Each new row is followed by its nearest point in the smallest flat space through zero that holds the last named rows.

Q_335 (4 x 16):
[[-1.47 -3.36  3.43 -1.18 -0.24  0.63  1.49  2.30 -0.65  4.02 -0.90  3.25
   2.06  1.83  0.81  2.29]
 [-0.54 -2.37  3.94  0.72  1.75  0.73 -0.67 -1.93 -2.25  5.80 -3.88 -0.64
   1.16 -1.10  0.94 -0.62]
 [ 1.43 -1.75  3.67  0.78  3.26 -0.25 -0.06  0.92  3.06  0.51 -1.26  2.42
  -0.97  2.77 -0.49  0.86]
 [ 1.01 -3.32  3.68 -0.17  0.22 -3.57  1.07  2.68 -0.35  3.93 -1.83  1.97
  -0.18  2.26 -2.38  2.19]]
New rows:
[-1.78  1.81 -1.01  0.04  0.93  0.59  1.57 -2.84  0.47  0.38 -0.22 -1.75
 -0.42  1.93 -1.31 -0.78] => [ 0.19  0.68 -0.43  0.39  0.43  0.39 -0.52 -0.98  0.07 -0.54 -0.15 -0.83
 -0.30 -0.62  0.22 -0.75]
[ 3.01 -2.62 -2.14 -0.03 -3.89 -0.45  2.72  0.91 -0.46 -0.11  2.66 -1.22
 -0.79 -0.09  0.82  0.44] => [-0.31  0.26 -1.74 -0.86 -2.34 -1.45  0.82  1.46 -0.99 -0.60  1.35 -0.02
  0.20 -0.05 -0.93  0.81]
[-0.97  1.92 -2.04 -0.76 -2.95 -2.63 -4.06 -1.07  0.58 -0.98 -0.02 -0.70
  0.05 -0.11 -0.62 -1.08] => [ 0.40  1.34 -2.13  0.08 -1.23 -1.24 -0.24 -0.38 -0.79 -1.27  0.68 -1.66
 -0.64 -1.08 -0.90 -0.61]
[ 1.98  0.79  0.04  2.68  0.50  1.29 -2.69  0.33  1.49  0.53  2.67 -0.48
 -0.78  3.34  0.74 -0.73] => [ 0.75  0.45  0.32  0.53  1.50  0.49 -0.41 -0.27  1.87 -1.55  0.16  0.42
 -0.81  0.76  0.08 -0.29]
[-0.33  4.06  0.06 -0.02  2.95  0.43  0.63  0.25  1.34  0.26  0.28 -1.69
 -1.08 -0.98  2.18  2.54] => [ 0.16  0.70 -0.19  0.40  0.99  1.09 -0.51 -0.87  0.94 -1.14  0.10 -0.21
 -0.31 -0.12  0.63 -0.66]
[ 3.28  0.91  0.57  0.46 -0.53  2.33 -0.97 -0.48  0.23 -0.62  1.02 -4.06
  0.06 -1.79 -0.76  0.53] => [ 0.45  1.13 -0.92  0.61  0.36  0.03 -0.78 -1.42 -0.15 -0.80 -0.22 -1.56
 -0.62 -1.08 -0.06 -1.16]

Q_864 (4 x 16):
[[ 3.06  1.23 -1.24 -3.46  1.48 -0.15  2.41 -1.69 -4.33 -0.70  1.29  1.04
   1.77  0.52 -0.81  1.42]
 [ 4.53  0.89 -0.44  0.69 -1.18  0.91  0.52  3.91  1.30  0.69  1.06 -2.63
   1.06  0.20 -0.69 -0.04]
 [ 0.28  0.25  0.50  1.04  0.42 -1.68  1.65 -0.37  0.09  0.04  1.83 -1.09
  -0.08  2.17 -1.59  4.36]
 [ 0.59  1.91  3.50  0.76 -0.30  2.52  0.83  1.06 -2.73  0.59 -1.11 -1.43
   0.28  0.68 -1.38 -1.14]]
New rows:
[ 0.54 -2.23 -0.88 -0.72  0.49 -0.34  1.60  0.31  1.46 -1.36  0.54 -1.71
 -0.26  0.95  0.04 -1.61] => [ 0.76 -0.31 -0.98 -0.08 -0.20 -0.35 -0.20  0.57  0.97  0.00  0.39 -0.13
  0.14 -0.25  0.29  0.04]
[-4.06 -0.05 -2.61  0.10  0.11  1.75 -3.55 -1.09  1.26  0.04 -4.06 -1.97
 -3.11  0.67 -0.58 -4.06] => [-3.38 -0.95  0.81  0.99 -0.60  0.95 -2.35 -0.26  1.48  0.13 -2.24  0.96
 -1.24 -1.57  1.50 -3.40]
[-0.84 -0.64  0.25  1.01  0.39  0.31  2.52 -0.17  0.61  0.40  0.92  0.20
  4.06  1.57  1.08 -0.31] => [ 0.29  0.15  0.06  0.01  0.10 -0.19  0.38 -0.04 -0.22  0.00  0.33 -0.18
  0.10  0.36 -0.31  0.68]

Q_242 (4 x 16):
[[-0.15  1.12  1.53  1.46 -5.02  0.83  1.30 -1.34 -2.46  3.37 -1.75 -1.50
  -1.25  0.55  0.50 -0.09]
 [ 1.13  1.10  2.12 -2.34 -1.58 -0.46  0.71 -0.26  0.95 -1.15 -0.86 -2.92
  -0.96 -0.36  0.43  0.26]
 [-2.86 -1.67 -0.66 -0.82  0.53  1.10 -0.55  1.12 -1.70  1.62  0.48  3.12
  -0.81 -5.80 -1.10 -2.61]
 [ 0.16  2.03  0.09 -0.24 -0.23 -0.90 -0.56  0.56 -3.34 -4.02  0.51 -3.64
   2.26 -3.41  0.24 -0.01]]
New rows:
[ 0.48 -0.10 -2.54  0.77  0.26 -0.37  0.90 -3.96 -0.86 -0.07 -0.35  1.55
  1.76 -4.06 -1.21 -1.55] => [-1.23 -0.28 -0.86  0.68  0.35  0.31 -0.49  0.48 -1.92  0.06  0.48  0.93
  0.65 -2.44 -0.39 -0.87]
[-1.78 -0.44 -2.86 -0.76 -1.46 -0.02  0.00 -4.06  1.57 -0.28 -1.70  0.46
  2.37  0.65  1.71 -0.13] => [ 0.14 -0.02 -0.24  0.69 -0.07  0.04  0.04 -0.21  0.03  0.41 -0.03  0.23
  0.12  1.05  0.08  0.30]
[-0.48 -0.18 -1.48 -3.21 -0.58 -2.25 -0.32 -0.06  0.85  1.45  0.41  0.19
  0.65 -0.63  0.08 -1.57] => [-0.26 -0.45  0.41 -1.26  0.30  0.10  0.03  0.28  0.81  0.06 -0.03  0.41
 -0.72 -1.11 -0.21 -0.52]
[ 0.50  0.80  0.15  1.83 -2.33  2.67  0.16 -0.24 -0.66 -0.42 -0.02 -1.33
 -1.40  4.06  1.11  2.13] => [ 1.11  0.96  0.33  1.76 -1.86 -0.08  0.63 -1.08 -0.30  0.98 -0.73 -1.29
  0.15  3.52  0.65  1.28]
[ 0.01  3.75 -1.60 -0.07  0.28 -1.56 -0.96 -0.47  0.14 -1.76  0.29  1.57
  1.50  0.34 -0.07  0.45] => [ 0.33  0.38 -0.79  0.70  1.12 -0.46 -0.47  0.19 -0.46 -1.57  0.59 -0.46
  1.31  0.45  0.09  0.52]
[-0.40 -1.49  0.05  0.35  1.75 -0.07  1.02 -1.18 -1.58 -0.55 -1.39 -1.99
  0.73 -0.26 -0.05 -0.35] => [ 0.03  0.41 -0.15  0.27 -0.01 -0.17 -0.15  0.07 -0.80 -0.73  0.15 -0.63
  0.60 -0.43  0.06  0.08]

Q_654 (4 x 16):
[[ 1.82  1.55 -1.42  3.82  0.54 -2.07  0.76 -4.77 -3.26 -1.74 -0.81  1.37
  -0.02 -0.86 -0.77  0.18]
 [-0.55 -1.76  2.77  2.74 -0.89 -1.16  0.87 -1.78 -0.93  1.94 -1.99  1.57
  -2.08  0.48 -1.55  0.88]
 [ 1.14 -1.59  1.04  0.13 -0.24 -2.17  0.19 -0.95 -1.06  0.48 -0.29 -0.53
  -3.06 -3.79  1.31 -0.74]
 [ 0.20  1.17  3.41  2.11 -0.25 -1.85  1.57 -1.33  0.07  1.58 -0.24  0.57
  -3.31 -1.02  2.33  0.38]]
New rows:
[-0.71 -0.56  1.43  0.27  2.45  2.41 -0.54 -1.19 -2.38  1.99  1.35 -2.29
 -1.90  0.40  0.19  1.38] => [-0.18 -0.25  0.94  0.28 -0.20 -0.24  0.25  0.01  0.16  0.61 -0.22  0.14
 -0.75 -0.07  0.19  0.13]
[ 0.46 -2.23 -0.76  1.11 -0.07 -2.07 -1.16 -1.25 -1.52  0.99 -1.70 -0.38
 -0.41 -2.10 -2.74 -0.95] => [ 0.64 -2.99 -0.59  0.66 -0.43 -1.13 -0.50 -1.49 -1.96 -0.05 -1.38  0.32
 -0.81 -1.82 -2.05 -0.30]
[ 1.24 -2.76 -0.58  1.19  0.43  2.45 -1.80  1.71  1.98 -1.69  2.43 -0.82
  1.22  1.98 -2.35 -1.00] => [-0.67 -1.18 -1.40 -1.41 -0.10  1.49 -0.94  1.38  0.44 -0.33 -0.09 -0.21
  1.94  1.28 -1.76 -0.01]
[ 2.41 -1.33 -2.64  0.79 -2.63  1.19 -2.75  0.22  0.36 -2.17  2.02 -1.67
 -1.22  1.98  0.92  0.59] => [ 0.35 -0.01 -1.59 -0.93  0.29  0.37 -0.57  0.31 -0.18 -0.97  0.43 -0.49
  1.04 -0.36 -0.20 -0.39]
[-1.23 -1.80 -1.40  1.83  0.01  0.08  0.20 -1.72  1.63 -0.51  0.84 -1.12
  1.10 -0.24  2.38 -1.35] => [ 0.35  0.43 -0.47 -0.12  0.20 -0.16 -0.03 -0.18 -0.17 -0.44  0.29 -0.20
  0.09 -0.45  0.41 -0.19]
[-2.71  1.81  0.95  0.07 -0.76  1.38  1.69  0.88 -2.67  0.81 -1.75 -0.81
 -1.83  1.77 -2.02 -0.69] => [-0.79 -0.19  1.18  0.91 -0.35  0.35  0.35 -0.06  0.30  0.92 -0.66  0.76
 -0.02  1.57 -0.85  0.65]

Q_619:
[[-1.03  3.87  0.90  1.56  0.29 -1.87 -0.96  1.85  1.46 -2.17 -0.77  1.56
   0.00 -1.88  1.17  0.37]
 [-2.61  1.07 -0.80 -1.27 -0.11 -2.76  2.52  1.53 -2.15  0.59  2.48 -0.81
   0.87 -1.08  0.52 -0.62]
 [-3.01  1.74  3.68  3.74 -2.46  1.00  0.39  2.19 -0.32  0.66 -1.89  0.22
   0.96  1.24  1.98 -1.41]
 [-0.41  1.33 -1.10  2.60 -1.44  0.17 -3.14  2.12  0.86  1.13  0.22  0.35
   0.34  1.88  0.76 -0.03]]
New rows:
[ 2.13 -0.28 -0.66  1.36 -0.63 -2.14  0.67 -4.06  2.08 -0.42  0.29  2.88
 -0.95 -0.63  1.15  2.90] => [ 1.67  0.24 -0.36 -0.60  1.21  0.01 -0.91 -0.98  1.33 -1.45 -0.67  0.76
 -0.71 -1.02 -0.54  0.84]
[ 0.03  2.00  1.34  2.27 -0.94 -0.15 -2.46 -0.15 -1.05  0.61  0.39 -2.42
  0.76  0.24  0.05 -0.90] => [-0.78  0.75  0.25  1.60 -1.02  0.23 -0.99  1.20  0.15  0.63 -0.19  0.10
  0.34  0.96  0.65 -0.31]
[-0.61 -0.08  2.21  0.20 -0.15  1.73  1.83  3.05 -0.86 -3.73 -0.05  2.40
 -0.69 -0.25 -0.09  0.73] => [-0.79  1.09  2.15  0.55  0.07 -0.09  1.10  0.07  0.23 -1.20 -1.28  0.53
  0.02 -1.10  0.58 -0.23]
[ 0.64 -1.23  0.89 -1.05 -1.14  3.32  0.65  1.68  1.55 -2.98 -0.12  1.29
 -0.46 -0.13  0.29  0.29] => [ 0.72 -0.26  1.24  0.33  0.22  1.02 -0.09 -0.84  0.72 -0.73 -1.41  0.41
 -0.34 -0.18 -0.09  0.12]

Q_366, 4 rows:
[[ 1.93 -1.11  0.56 -1.87  0.18 -2.68 -0.26  2.02  1.94 -0.69 -0.64 -2.10
   1.58  0.23 -3.16  1.84]
 [-0.42  1.62 -3.66  0.74  1.19 -0.46  0.97  0.56 -3.62 -1.79  1.47 -2.70
  -2.59 -0.36 -1.70 -1.85]
 [ 2.64 -0.02  0.04  1.49 -1.89 -1.65 -2.13  2.84  0.78 -3.05  1.06  4.83
  -1.52 -3.20 -0.37  1.94]
 [-0.71  2.11 -0.52 -1.66 -2.16  0.62  0.49  0.61 -1.05 -3.14 -1.56 -1.72
  -3.91  0.90 -4.17  2.37]]
New rows:
[ 1.46 -0.93  2.76  1.69  2.39  1.70 -1.02 -2.03 -0.75  0.22 -0.07 -1.52
  1.43 -0.28 -1.73 -2.05] => [-0.21 -0.49 -0.03 -0.10  0.95 -0.11  0.36 -0.48  0.08  1.15  0.14 -1.00
  1.21  0.47  0.56 -0.83]
[ 1.92 -2.51 -1.33 -0.71  1.75 -2.51  0.67  1.04  2.70  1.45  0.84  2.11
 -0.22 -2.55  2.49 -2.10] => [ 1.75 -1.50 -0.21  1.29  1.29 -1.78 -0.87  1.09  0.78  0.79  1.58  1.57
  2.27 -1.63  1.68 -1.01]
[ 0.11  1.23  2.18  1.03 -0.12 -0.77  1.08 -1.93 -1.22  0.22  0.69  1.97
 -2.60 -2.57  1.31  2.79] => [-0.24  0.62  0.35  0.80 -1.26  1.01 -0.55 -0.15 -0.20 -0.79 -0.01  2.47
 -1.43 -0.73  0.86  0.50]
